The first 9 rows are patterns. Each new row is the sum of 2 different patterns, raised or lowered, with some noise. Before adding, each is slid sideways (what falls off one end comes back at the other) and multiplied by a number that may be negative. Names go in the order of the patterns.
In the rows, zero is written as 128.
Some rows, each with the names of its patterns after it:
[136  87 136 119 143 148 133 151 123 109  95 114 131 107  73 128 106 116
 135 167 130 113 130 134  98 129  97 127 168 139 137 120 140 168] | F
[159 158  80 147 126 143 133 135 135  62 106 134 116 157 139 110 118 123
 124 154 134 105 182 138 107  76 109 126 136 137 129 171 159 110] | H
[155 130 153 135 151 123 131 105  83 142 103 128 118 111 138 150 136 124
 138 136 124 144 131 149 105 152 155 136 117 131 102 142 125 123] | W
[113 125 146 144 142 147 114 126 110 141 132 121 120 135 136 132 125 117
 154 122 106 138  95 147 108 124 173 129 141 100 112  90 143 135] | J
[145 123 138 115  97 120 133 170 127 117 121 114 128 126 104 126 106 131
 128 100 100 138  78 117 151 115 131  89 149 112 104  86 164 124] | A
[111  87 134 139 137 101 156 108  91  92  99 130 118 159 154 112 161 143
  99 145 135 153 100 119 101 120 174 116 146 151 129  91 126 154] | G
[ 99 105 139 140 154 123 130 153 158 114 152 132 119 147 127 126 105 105
 114 128 127 115 117 127 155 139 101 140 134 108 112 103 134 132] | M
[ 83 130 105 134 109 171 123 109 111 172 133 148 127 125 137 160 112  92
 151 155 134 116 143 122 120 123 107 146 140 149 116 134 135 109] | V
[111 124 162 120 153 122  88 120  86 148 134 135 123 138 131 161 164 126
 120 131 120 133 136 133 123 162 126 140  87  91 136  98  89 132] | U

New rows, each followed by the names of its patterns:
[224 131 185 157 116 158 143 231 192 200 156 140 171 181 147 151 154 130
 170 179 143 140 174 201 185 154 152 153 163 143 117 178 166 128] | H J
[ 59 117  96  88 101 101 105 125  51 121 159  65 119  84 118 138 110  64
  50  68 116 103 127 130  76  69  58  81 120  82  25 142  81  67] | F H
[ 97 123 166 161  81 106 111 112 125 120 102 124 176  93 111  73  92 112
  92  85 122 119  99 140  94 153 110  75 126 110 134 144 123 125] | V U
[124  86 128 106  67  86  87 111 110 118  90 118 109 145 140 111  95 104
 111 119 117  96  98 146  97 110  85  89 125  87  80 123 112  97] | M U
[189 135 118 223 137 120 137 126 148 146 187 168 224 195 100 201 169  90
 180 188 171 144 177 204  91 134 157 176 161 188 178 183 179 154] | H G
[140 169 116 149 111 154 121 134 216 162 145 124 103 109 163 152 133 138
 141 150 167 124 124 153 162 163 144 132 131 146 125 123 153 118] | H J
[148 125  94 130 137 180 140 153 116 115 142 128 114 109 141 108 149  94
 111 120 101  95 133 104 115 147 121 156  92 100 142  81 170 115] | J U
[106 123 141 140 172 117 107 112 121 142 111  84 113 154 108 125 117 101
 117  89 143 126 132 124 124 137 177 111 141 132 104  98 109 129] | F W
[174 179 121 198 150 170 190 148 212 168 166 189 194 102 168 119 161 181
 173 213 143 143 110 159 156 163 135 129 158 180 150 184 147 147] | A U
[189 145 175 141 104 140  97 111 143 207 138 106 150 170 137 126 111 163
  92 157 174 149 146 144 108  99 135 144 112  93 185 109 111  84] | A G
[146 104 134 113  95 100  96 110 124 138 122 100 146 149 113  98  99 107
  55  82 125  94  98 149 102 142 106  52  92  76 128  99  77  96] | F U
[169 168 140 155 207 115 163 142 177 187 140 121 159 146 117 165 168 160
 131 169 137 132 164 164 162 152 224 185 183 205 132 144 178 161] | H U
[159 144 140 170 188 168 148 116 167 172 147 152 139 155 169 138 149 157
 136 163 174 132 186 159 149 172 159 177 131 171 177 183 108 146] | A M
[179 196 163 157 145 137 107 160 134 145 137 134 125 135 161 141 145 156
 133 142 116 126 155 161 153 134 160 188 133 130 122 171 123 152] | G V
[129 128 177 126 152 153 102  78 104 145 114 108 167 159 152 142  76 125
  79 133 125  95  78 160  98 137 110  97  94 115 161 121 136 126] | F V
[159 146 143 142 153 140 139 148 144 166 149 130 151 130 164 124 149 173
 167 174 128 155 142 158 164 149 135 165 146 160 180 144 171 131] | J U
[126  78 114 120 122 117  58  85  80  72 121  81  75 103  84  88  95 114
  85 142 107  53  72  68  82 100 122  98 105 124 105 112 111  61] | H G
[112 127  93  85 140 123  59 147  96 137 107  78  95  37  86  97  58 117
 144  80 101  83  80 116  89  86 163 135  93  59 104 144 111 122] | F H
[165 124 149 171 109 165 174 169 206 150 171 161 127 165 147 152 153 212
 129 141 191 169 164 137 134 164 194 141 161 120 153 158 140 120] | J M
[113 140  89 102 156  95  89 167 117 126 112 129 110 127 178 166 108 127
  94 127 143 159 122 129 109 106 147  61 109 129 180 145 142 144] | H W
[ 99 123 150 102 106 149 107 126 113 120 111 135 150 143  90 103 112  93
 108 129 116 117 128 113 149  90  91 124 123 142 122 123 110 123] | H U
[131  99 113 133 113 100  79  82 103 137 118 132 107 108 122 128  84 112
 107 157 153  93 145 166 110 152 111 108 124  67 125 142 147 163] | J U
[174 113 146 150 131 190 179 124 132 129 150 163 132 106 194 133 126 114
 113 145 152 165 166 191 164 138 174 178 112 136 138 178 138 151] | H M
[115 186 129 180 163 111 135 161 213 155 171 137 164 160 165 150 144 162
 126 163 147 183 138 149 181 203 153 167 149 176 136 134 180 193] | J V
[137 151 180 180 141 134 163 152 121 161 116 152 177 191 142 122 160 198
 161 141 154 150 167 151 157 152 143 111 135 143 182 181  89 180] | F W
[ 94 100  98 141 105 131 143 129 152 114 124  94 137 106  85 148 145 119
 131 104 146  97 128 133 139  90 115 114 123 140 100 105 148 157] | W V
[103 124 141 107 109 127  86 118  85 108 162 118 122  82 103  95 134 112
 112 117 124 118 113 139 109 101  93 132 129 122 106 125 137 137] | J M
[122 106 181 131 135 163 110 114 109 134 136 134 115 121 143 101 118 156
 165 140 150 139 114 165 103  81 146  99 138 142 127 144 144  94] | H A
[162 138 133 151 175 156 156 149 159 148 197 169 184 172 141 139 129 138
 159 118 157 169 151 149 115 156 151 173 147  95 155 163 136 154] | F G
[ 73  95  59 112 121 120 125  76 100  39  85  93  36  69 134  79 109  56
 127 104  99 104  23  99  55  79  91 151 134  52 131 134  99 103] | W G
[ 48  96 133  83  84  97  89 130 110  40 102  85 125 129 111 114  87  91
  74  79  74  63  66  84  71 101 116 151  94  82 121 120  57  88] | F M
[159 162 172 133 173 192 199 163 166 186 130 172 159 147 150 150 148 146
 168 196 195 172 163 135 178 130 132 148 177 173 140 193 182 148] | J G
[101 122 117 117 137 128 114 127 141  71 120 121 132 105 147 116  47 103
 110 122 113 127 108 126  82 109 112 118  85 154 136 100  65  69] | H A
[ 96  97  81 163 117 126 102 115 131 143  93  69 155 130  95 108  95 131
  92 109 135 127 133 104  92  83 130 105  63 112 106 124 109 165] | J V
[100 163 157 113 116 140  57  87 114  33  88  91  80 122  75 154  82 109
  96  62  95  73  37  58 127 100  67 114 127  83  79  95  91  70] | G U
[ 81  82 113  85  83  75 134 120 120 112  98 103 104 134 111  93  95 106
 110 107 103  90 147 100  83  89  55 119  65  79 148  93 111  94] | J U
[103 113 135  86  85 112  78  97 114  89 111  75 101 119  88  68 102  37
  94 119  79  86  76 105  84  85  49 133 100 131 112 118  88  71] | A M
[ 92  77  88  96 130 146  93 119 101 119 121  98  74  94 113 108  84 127
  92  86  82 114 101  58 101 119 116 109  86  94 109  68 108  93] | W A
[150 180 154 137 187 140 169 154 153 151 157 204 173 154 160 157 147 165
 171 141 175 134 151 198 126 161 161 180 147 172 158 150 156 142] | H J
[153 145 127 117 134 152 117 143 168 135 145 139  93 136 125 136 141 114
 146 160 143 137 123 107 100 130 119 145 143 130 140 156 173 130] | F W
[172 179 150 135 160 132 104 146 123 133 151 140 167 152 147 148 160 152
 134 153 147 166 116 168 181 146 162 133 139 155 106 141 151 167] | W J
[131  82 103 107 104  89 136 104 115 139  97 110 103 142 136 125 132 143
 129 138 116 107  88 143 116 124 106 126 126 113 116 136 119 117] | M V
[147 148 147 162 155 153 148 170 185 170 143 173 192 138 177 171 141 120
 147 166 149 153 174 156 178 173 136 140 159 184 139 122 149 180] | F U
[133 131 118 120 130 138 134 133 147 119 128 136 132 126 152 131 141 128
 125 146 117 155 109 149 140 121 159 121 171 140 171 135 130 135] | W J
[ 92  82 122 113 150 132 109 147 152 104 138 117  93 124  97 109 121 102
 124 105 106  97 108 109 128 103  78 124 124 102 107  97 113 114] | M U
[124  95 114 169 137 102 140  92 133 177 120 152 129 109 132 142  49 109
 146 168 140 127 100 116 107 103  74 122  93 107 164 127 116 108] | H W
[132 176  81  52 120 139 117  99 157 107  97  69  77 103 117 144 142 117
 190 130 111 131 141 109  99 129 109  76 161  90 137 146 113  61] | G V
[153 144 135 139 123 147 150 172 153 160 142 190 103 168 166 141 108 117
 140 159 154 136 129 166 211 149 124 146 165 131 158 163 157 166] | V U
[110  84  77 146 126 148 114 125 132 127 105 142 140 112 130 118 106 103
  99  97 116 105 108 106 103 131 131  71 122 133  92 108  82 133] | A M
[124 133  83  78 115 106 122 102 102 139 143 126 111 112 144 106 111 132
 108 110 130 139 165 113 135  68 116  78 127 149 107 136 143 153] | W J
[142 108 168 113 137 113 109 184 134 129 154 134 137 145 161 177 135 127
 134 146  54 125 160 173 144 159 126 147 133  63 100 145 114  95] | F H
[ 86  61 104  71  84  84 132 102  96 102 133  84  88  96  88  91  91  98
  89  85 110  92 104  90  56  86  82  81  76  75  60 110  99  89] | F A
[ 97  97 126  77  83 106 116  87 128  90  94 110  83  95  72  77  77 101
  97 103 119  87 126 103  85 113  91  73  83  83  94  98  81  78] | W M
[ 79  91 139  82 123 146 109 143  96  59  92  74 126 109 120  94 117 102
 157 125  90  95 121 107 131 111 119 113 130 101 103  62  60 124] | W U
[ 85  93  87 119 115 117 108  72 123  75 102 104 119 108  72 133 125 104
 102 112  97  68 106 133 128 130 113 108  66  56 113  73  85 130] | A G
[152 159 163 140 109 162 122 134 157 159 154 140 171 191 155 145 147 168
 141 166 156 168 185 143 149 143 146 173 127 140 181 153 139 129] | G M
[115 130 135 129 148 115 124 137 118 118 165 166 157 136 151 139 110 146
 130 168 165 145 148 134 156 167 133 117 140 139 151 141 135 167] | F A
[ 66  94  77  98 125 107  87  76 103 127 100  78 102  86 105 112  80 114
  93 107 100  88 117 112  61 105  88  72 108 107 102 115 105 128] | F U
[117 108 131 132  28 118 116  75 139 111 112  73 102 121 160  78  82 144
 115  69  61 108 107 109  75 108 149 137  95 131 140  73 125 114] | H A
[ 67  88 125  73  57 132  60 103 166 100 145  85  96 100  66  99 153 122
 127 127 132 144 127 110 110 155 112 117 119 114 115 150  95 125] | A U
[129 174 124 145 132 141 161 133  70 139 115 138 156 133 161 126 125  95
 112 115  86  78 112 108 108 121 166 139 111 124 138 106 131 104] | F W
[189 125 155 180 122 154 116 174 185 177 189 104 156 136 142 144 186 132
 110 167 197 153 150 144 173 128 175 158 184 165 180 189 127 152] | G U
[122 134 122 112  97  86  67 109 113 102  55 108  95 106 114 138 104  98
 120 102  91 128  83 132 133 131 119  69 119 132 134  86 142  94] | F J
[119 111  96 125 101  88  58 132 100 104 141 189 115 130 116 141  59 124
 115 130 104 123 110 114 127 141  93  99 160  90 101 126 135 121] | F V
[109 152 143 173 147 102 133  94 121 118  98 119 165  87 113  90 135 122
 145 144  85 126  78  97 122 151 126  96 132 162 113 122 106 137] | A G
[ 97 146 126 134  69 106  94 109 163 103 131 146 119  96 115 141 116  89
 116 149 127  76 149  99 102  71  96 131 127 122 142  95 150 124] | A G
[ 98 118  89 104  80  80 145 145 110  91 105  70  87 107 113  91  91 125
 126 131  71 123  69  93  82  81 101 106 134 123  88 118 137  79] | J G
[173 176 169 161 160 162 151 143 129 155 164 176 176 146 181 188 177 152
 169 158 140 154 140 169 168 136 139 162 183 166 145 162 189 185] | W M
[112 109 117 135 115  94 133  76 106 109  98  64 114 148 122 123 157 102
  98 131 132  95 120  78 115 164  91 119 127 165 163 124  81 120] | F H
[ 90 100 119  79 128  97 135 141  91 111 113  95 116 105 128  81  97  76
 127 120  77 114 135 106 104 100 130 106  58 115  88 111  73 134] | W G
[104 138  94 143 141 154 146 147 134 158 158 137 124 116 119 150 133 131
 144 163 146 134 104 129 153 111 104 118 127 131 139 107 153 114] | M U
[124 124 143 111 131  97 124 117 132 124  98 147 136 142 103 123  97  82
 127  82 127 116 116 120 136 127 104 100 122 101 131 109 155  93] | W V
[165 106 167 166 125 136 146 112 142 111 133 194 131 145 129  96 147 113
 119 176 109 118 111 122  92 150 136 117 124 154 126 150 141 153] | J U
